The first 5 rows are patterns. Each new row is the sum of 2 different patterns, raised or lowered, with some noise. Before adding, each is slid sideways (what falls off one end comes back at the other) and multiplied by a number that may be negative. Names go in the order of the patterns.
Some rows, each with the names of its patterns after it:
[ -1  -8  -1   3   1   6   0  -6   1  -2  13  24  -9  -5  33  33  29  -7
 -12  -1  -2  11   6 -10   3   4  12   3   7   4   0   0   0 -10]	J_753
[ 36   5 -22 -15  -2  36 -10  13  10   8  -3  -3 -15   3  -2   5  20  12
   0   3  11 -12  17  -3   1  15   0  -2   1  -1 -14  -9 -33  -1]	J_666
[  0 -17 -11   1 -20  30  24  12  22  -1   2   4 -12  13  36  -9  -1  -7
 -10  10  -9   6   0  -8 -10 -23  16  -1   4 -30 -15  -8   3  17]	J_598
[ 12  10 -24   2  -3   5  -8  -5 -16  -4   9  10 -26  15   6  -1  19  -1
   9 -12   0   2   8  -4  -1 -12   0  -4   9  -4  -9  -2   7  -9]	J_889
[-18  -3  -1  -2  -1   1  -2   4  -3 -13  18  -3   5 -14   3   0  12 -27
  -4   3  -4 -19 -36  10  36   1   7  -3  -3  -9 -26  -8  -4   0]	J_261

New rows, each followed by the names of its patterns:
[ -9 -27   2 -11   0   3   3 -13  -3  -1 -21   9  24  -7   6  -4 -12   0
 -18  11  16 -14 -10  -5  -7   8  -8   2 -10  -5  -4 -17   2   0]	J_598 J_889
[ 10 -32  -8  20  11   1 -27   9 -12 -20 -29   7   6 -13 -31 -24   0  -9
 -11   1 -13 -18  18 -20   0 -15 -17  -6  -3  -1   2  13  15  32]	J_753 J_666
[-37 -33 -44 -43 -21 -42 -30 -33 -46 -35 -34 -38 -41 -26 -30  -6 -33 -68
 -38 -17 -24 -31 -68 -19 -34 -49 -46 -15 -13  -6 -39 -39 -40 -57]	J_753 J_666
[-29  14   6   5  13 -10  -6 -16 -34  10  23 -34 -29 -33  -9   7 -14  -3
 -16 -16  -9 -25   2 -19  -8 -34 -20 -14  -6   6   0 -19  -9  -5]	J_753 J_598
[  2  20   3  -3   5  22  13   0   7  19   6  11  10   5  -7 -11   6   9
   8  -2   8   5   5   4  -1   3   3   3  -1  16   6   9  -7  10]	J_753 J_261
[-27 -22  -8 -15  12   1  -1   9 -18 -36  11   1   0  18 -14  12  -5  -8
  12  10  21 -11  10   5  45  17 -13  -2   2  10  17  -9   9  12]	J_666 J_598
[25 -2 19 14 14 10  9 12 24 16 20 14 39 34 10 22 15 19 12 19 12 22 15 20
  8 18 13 23  9  9  7 19  4 22]	J_753 J_889
[-18  31  12   2  14  -5 -17  -9 -41   4  52  -5 -24 -20 -15  33 -18  13
   6  -2 -12 -23  -4  -5  -2 -22   1  -1   0   9   5 -29   0  -7]	J_666 J_598
[ 10 -32  34  20  16  17  -3  -6   1  -1  21  19   5   5  -8   1   9  -4
  -2   2  -4  -2 -21  12  -7   5 -28  -6 -10  -1  14   7 -21  -4]	J_598 J_889
[ 11   9   1  -8   6  -2 -15   5 -11  -9   0 -10  -9   0 -22 -15 -17 -20
 -11  11 -17  -3 -16 -11  13   1  22 -10 -32 -11 -18 -14  -6  -4]	J_666 J_261
[ 19   3  38 -15   2   1  20  32  24  -2  -4   4  16  26  28  22  14  14
   5  25   1  21  37   8  14  18   2  25  -5  20  21   9   0  -1]	J_598 J_889
[ 17   2  33  11 -25  -8  25   3  -7  -3   7  -6  -9   3   6  21  20  -8
  -4  23 -25 -12  -1 -17  -3   4  -3   5  -1 -18   6   6  13   3]	J_666 J_889
[29 36 46 31  6 28 77 34 11 17 26 56 22 33 36 47  8 29 10 46 22 32 32 65
 31 27 41 40 80 17 -6 39 23 27]	J_666 J_261
[ -5  28   5  18   8  16  21  21 -12  12  14  25  27 -23  17  72  48  49
   7   3   8  -8  19  18   7   2  17  27  15  22  17  14  14  12]	J_753 J_261
[ 20  27 -10  40  33  31  -8  -5  29  52  47  33  14  17  24  -8  49  50
  40  39  24  30  32  17  42  62  23  25  16  31  34  27  25  32]	J_598 J_261
[ 23  11   9   5 -15   7   3  13   0   9  19  12   7  15  12  23  23  -3
  25  28  35  18  12   8  23 -11  16  19   4  -1 -16  29  48  17]	J_753 J_261
[ -7   6   6  10   9   3   6  15  13   0  20   8   7  -2   8   0  14 -12
   4   8   7  -2 -14   8  29   5  17  15  -1  -3  12  22  21   2]	J_753 J_261
[-16  -8 -30 -19 -22 -18 -20  -4  -5  17 -12 -42 -20  13   1 -13 -50 -10
 -26 -21 -21  -9 -23 -18 -12  -7 -43 -57 -48  -7  -8 -24  -1 -39]	J_753 J_666
[-33  -8  15 -16 -28  -9 -17  -9  -8 -11  -9 -26 -21 -28   0 -15 -12 -40
 -25 -21  -8  -6 -20 -27 -20 -21 -19  12 -15  -8  -1 -11 -19 -16]	J_598 J_889
[-17 -11  12 -21 -16 -13 -31 -12 -31  -4 -21 -16 -16 -11  -7  -2 -18  -9
 -24   3  18 -21 -25  29   5   6   2 -27 -10 -18   6  -1  -7  -7]	J_753 J_889
[ -5  15  -2   1   9 -13 -11  -1  14   2   2 -15  -7   7   6  10  -3   4
 -18  -2 -14  12  21   7  31   2   2  -2  -6  15  39  -5   5 -12]	J_598 J_889
[  6  13  28   4 -20  33  -5 -33   0  28  33   8 -34  11   1  -6  -5   3
   3  16  -2   2  -3 -10 -23   3  -4  -1  11 -16  -7  15 -12  -3]	J_666 J_261
[ -5 -10  -1 -21 -22 -16  -4 -30 -18 -27 -14  -5  -5 -17  -6  -1 -26  -9
 -15 -11 -17 -18 -25 -15   2  -1 -29   3   2  -8   5 -12  -3 -19]	J_753 J_889
[ 16  12  -6   7  12  -2  32   1  22  25   1   1  29  22  28  42  22  59
  18 -13  27  46  43  14 -13  28  28  22  17  21  12  34  26  33]	J_666 J_598
[ -1  12 -11   6  -1 -20   0  -8  -1   6  14  12  26  -5 -27  -5  28  32
  -4 -32  37  20  17 -10  -9   0  12   7   5 -11 -12  -4  12   0]	J_753 J_666
[-12 -19 -36  -4  -1 -37 -43 -25 -19 -13   9 -11 -16 -22   2 -11  -7 -19
 -23 -27   6 -25 -18 -14 -21 -12 -15  -1 -14 -12 -26  -8  -7  -1]	J_753 J_889
[ 19  -3  16   8   8  21   9  12  10  18   2   8 -17  10  40  12  -6   2
   9  40  -8   5  25  21 -12 -15 -22  17  18  18  32  13   7  21]	J_753 J_666
[ 19  25  29  14 -17   6  28  11  16  15  34  23  28  17  18  10  29   1
   9  12  -3  10   9  28   1  11   6  24  11  19   5  34   9  15]	J_889 J_261
[24  7 29 44 63 25 -6 23 17 35 17 43 46 30 36 25 41 27 21 17 18  0 24 45
 29 22 -3 25 40 29 27 30 17 48]	J_666 J_261
[ 7 26 29 24 34 13 16 11  8 20 44  8 13  8 12 14 17 26  1 13  6  1 20  9
  8 -6 11 14  0 34 18  5 20 16]	J_598 J_889
[ 22   2 -20  13  11  19   5 -21   3 -17  12   2   9 -15   1  -2  10  17
  -3 -12  -1   6 -14  35  14  17  23  -3   9   8  -4  16  44   6]	J_666 J_598
[-13 -37 -32 -24  -7 -27 -10 -17 -16 -37 -47 -21 -15 -51 -49 -34  -7  -9
 -20 -15 -40 -19 -13 -25 -16 -32 -24 -26 -28 -31 -27 -40 -11   1]	J_753 J_666
[  1 -11 -14  -6 -15  -6 -13 -22 -10  -6 -31  -8 -16  -2 -26 -34 -17  13
 -43 -42 -34   5  25 -26 -39 -23 -27  -6 -16 -11  -2 -10 -15 -18]	J_753 J_261
[ 17  10  24   7  14 -11   6   3  15   4  10   3   7   0  17   3  10  23
   5  -4  42  40   7   4  -5   9  -3  10  -1  -3  14  19  -6  23]	J_753 J_889
[ -2  -4  -1 -13  -4 -19 -22   7  -7 -10 -12 -15 -25  10  -6 -39 -38 -14
 -16  -5  -9 -18 -18 -20   7 -12 -15 -23 -11 -14  -4 -11  -7 -16]	J_753 J_889
[ -1  15  10 -13 -19 -12  18  15  -5 -12 -33  -8   3   9 -13   3 -33 -21
 -22 -16   1 -30  -8  -1 -15 -42  -5 -19  -4   8  -8 -18   2  -1]	J_598 J_889
[ -2 -17 -10 -29 -19 -34 -19  -7  -4 -36   9  -9  -9   5 -16  -5 -30 -12
  -7  -6 -17 -24 -41  -8 -12 -29 -42 -42  -7   3 -23   1 -11 -36]	J_753 J_889
[ 19   6  10  11   3  14  11  12   7  21  14  38  10 -15   9  28  15  20
  -4   3   6   6   8  10  10  14   8  19  15 -12  11  13   9  14]	J_666 J_889
[  0   0 -16  15  15  -1  31   7 -38  21  10  23  13   1   8   3  20  25
  -2  44   5  14  25  38  33  10   9   1  18  22  25   1  33 -17]	J_598 J_889
[  5 -29  26  15  16  30   5  24   3  11  19  25  26  -1   6  12  35  28
  17   3   0  17  21  27  17  16 -10  -7   8  -6  12   4   6  27]	J_598 J_889
[52 22  5 37 25 35 31 30 46 29 33 32 37 31 16 10 37 31  0  0  7 41 25 32
 29 30 17 35 19 39 21 24 26 38]	J_753 J_261
[-33 -23 -23 -21 -35 -13 -34 -11 -21 -38 -21 -16 -26 -12  -5 -29   3 -20
 -43 -29  -7 -19 -22 -38  -6 -45 -20 -23 -21  -6  -9 -16 -29 -26]	J_666 J_889
[ -8 -16 -23 -12 -30 -26 -19 -30 -24 -27   3 -20 -12 -38 -44 -11 -18  -3
  -7 -36 -30 -14 -42  -3  -1 -35   2  12 -13 -33 -44  -4  43 -36]	J_666 J_598
[ 18  -5  26   2   3   7  12  15  17   7  -7 -11  38  -6   5  -7 -12   6
   4  26   7  -5  -5  12  -2  32  19  17  13  11  16  11  -3  21]	J_598 J_889
[-22 -10   1 -20 -14 -14  -2 -14  -9 -11   4 -15 -34 -20   0   5 -28 -31
 -13 -14 -25 -20 -25   4  -5 -20 -14  -8  -1 -31 -41 -20 -27  -9]	J_666 J_261
[ -9 -26 -12  34   3 -10 -25  -9  22  -1  20  10  -3  -5  -2 -20  24  16
  14  28   8   2   8   4   3  35  -4   2   7  -6   4  -1   6  -6]	J_666 J_598
[-23  22 -10 -19   2 -17   6  -7  -1  17   8  18 -17   8  -5  22   9   3
  -9 -17  -8  14  14 -17  14 -31 -16 -17 -24 -12  10  -6   3 -14]	J_598 J_261
[ 28  40  -3 -27  -1   0   9  19  30  24   9  31  28  45   3  -2   7   6
  11  10  -3   9  22  -1  14   4  22   2   7  -6  24   8  -3  11]	J_753 J_261
[ 12  14  16  16   4   4   6  25  19  20   7  -3  12  18  23  29  14 -10
  20  31  18   6   3  11  17  13  -4   8  12  20  25   7  19   8]	J_753 J_598
[22 24 18 -6 21  8  8  4 13 15 13 11  7  8  0  3 17  9 -2 25 -5 26 33 -9
  6 43 41 40 15  8 38 10 -5 14]	J_753 J_666
[22 43 21 33 25 31 52 31 -6 21 31 35 21  1 26  5 16 24 17 38 45 -3 27 21
 10  6 17  7 10 42 20  5 38 16]	J_666 J_889
[ -8 -13   8  29 -26 -24   5  -5   9  -5   5  21  -6   6  13   5  -4  -8
  -9  -1  -9  -1  -9  -7   2 -32   5  -8  12 -22 -13 -21  20   4]	J_598 J_261
[-10 -14 -21 -14 -27  -8  21  -4 -14 -16 -12  13 -18   1   3  -4  -7 -23
 -38   3  -8 -32 -26 -28  -2   4  -2 -14  -8 -15   0  -2 -16 -20]	J_753 J_666
[-18 -27 -14 -36 -26 -35  10 -23 -16 -26 -45 -21  -6 -14 -21   5 -41 -17
 -33 -65 -24  -8 -14 -11 -59 -43 -26 -27 -22 -14 -28  -5 -31 -22]	J_666 J_598
[-20  -3   2 -21 -26 -23  -4 -28  15   9  -4   4 -12 -22 -13 -31  -4  15
 -20  -9 -20 -29  -7 -26   4   7 -28 -30  -4  29  11 -16 -48 -26]	J_753 J_598
[  3  -7   8  19  -7  -8  26  10  12   8 -10  -1  -8  12   6   0   2  -4
   1  10  -7  -5  -5 -14   1 -16   2  -7  -7  -4   1   1   4  -8]	J_753 J_889
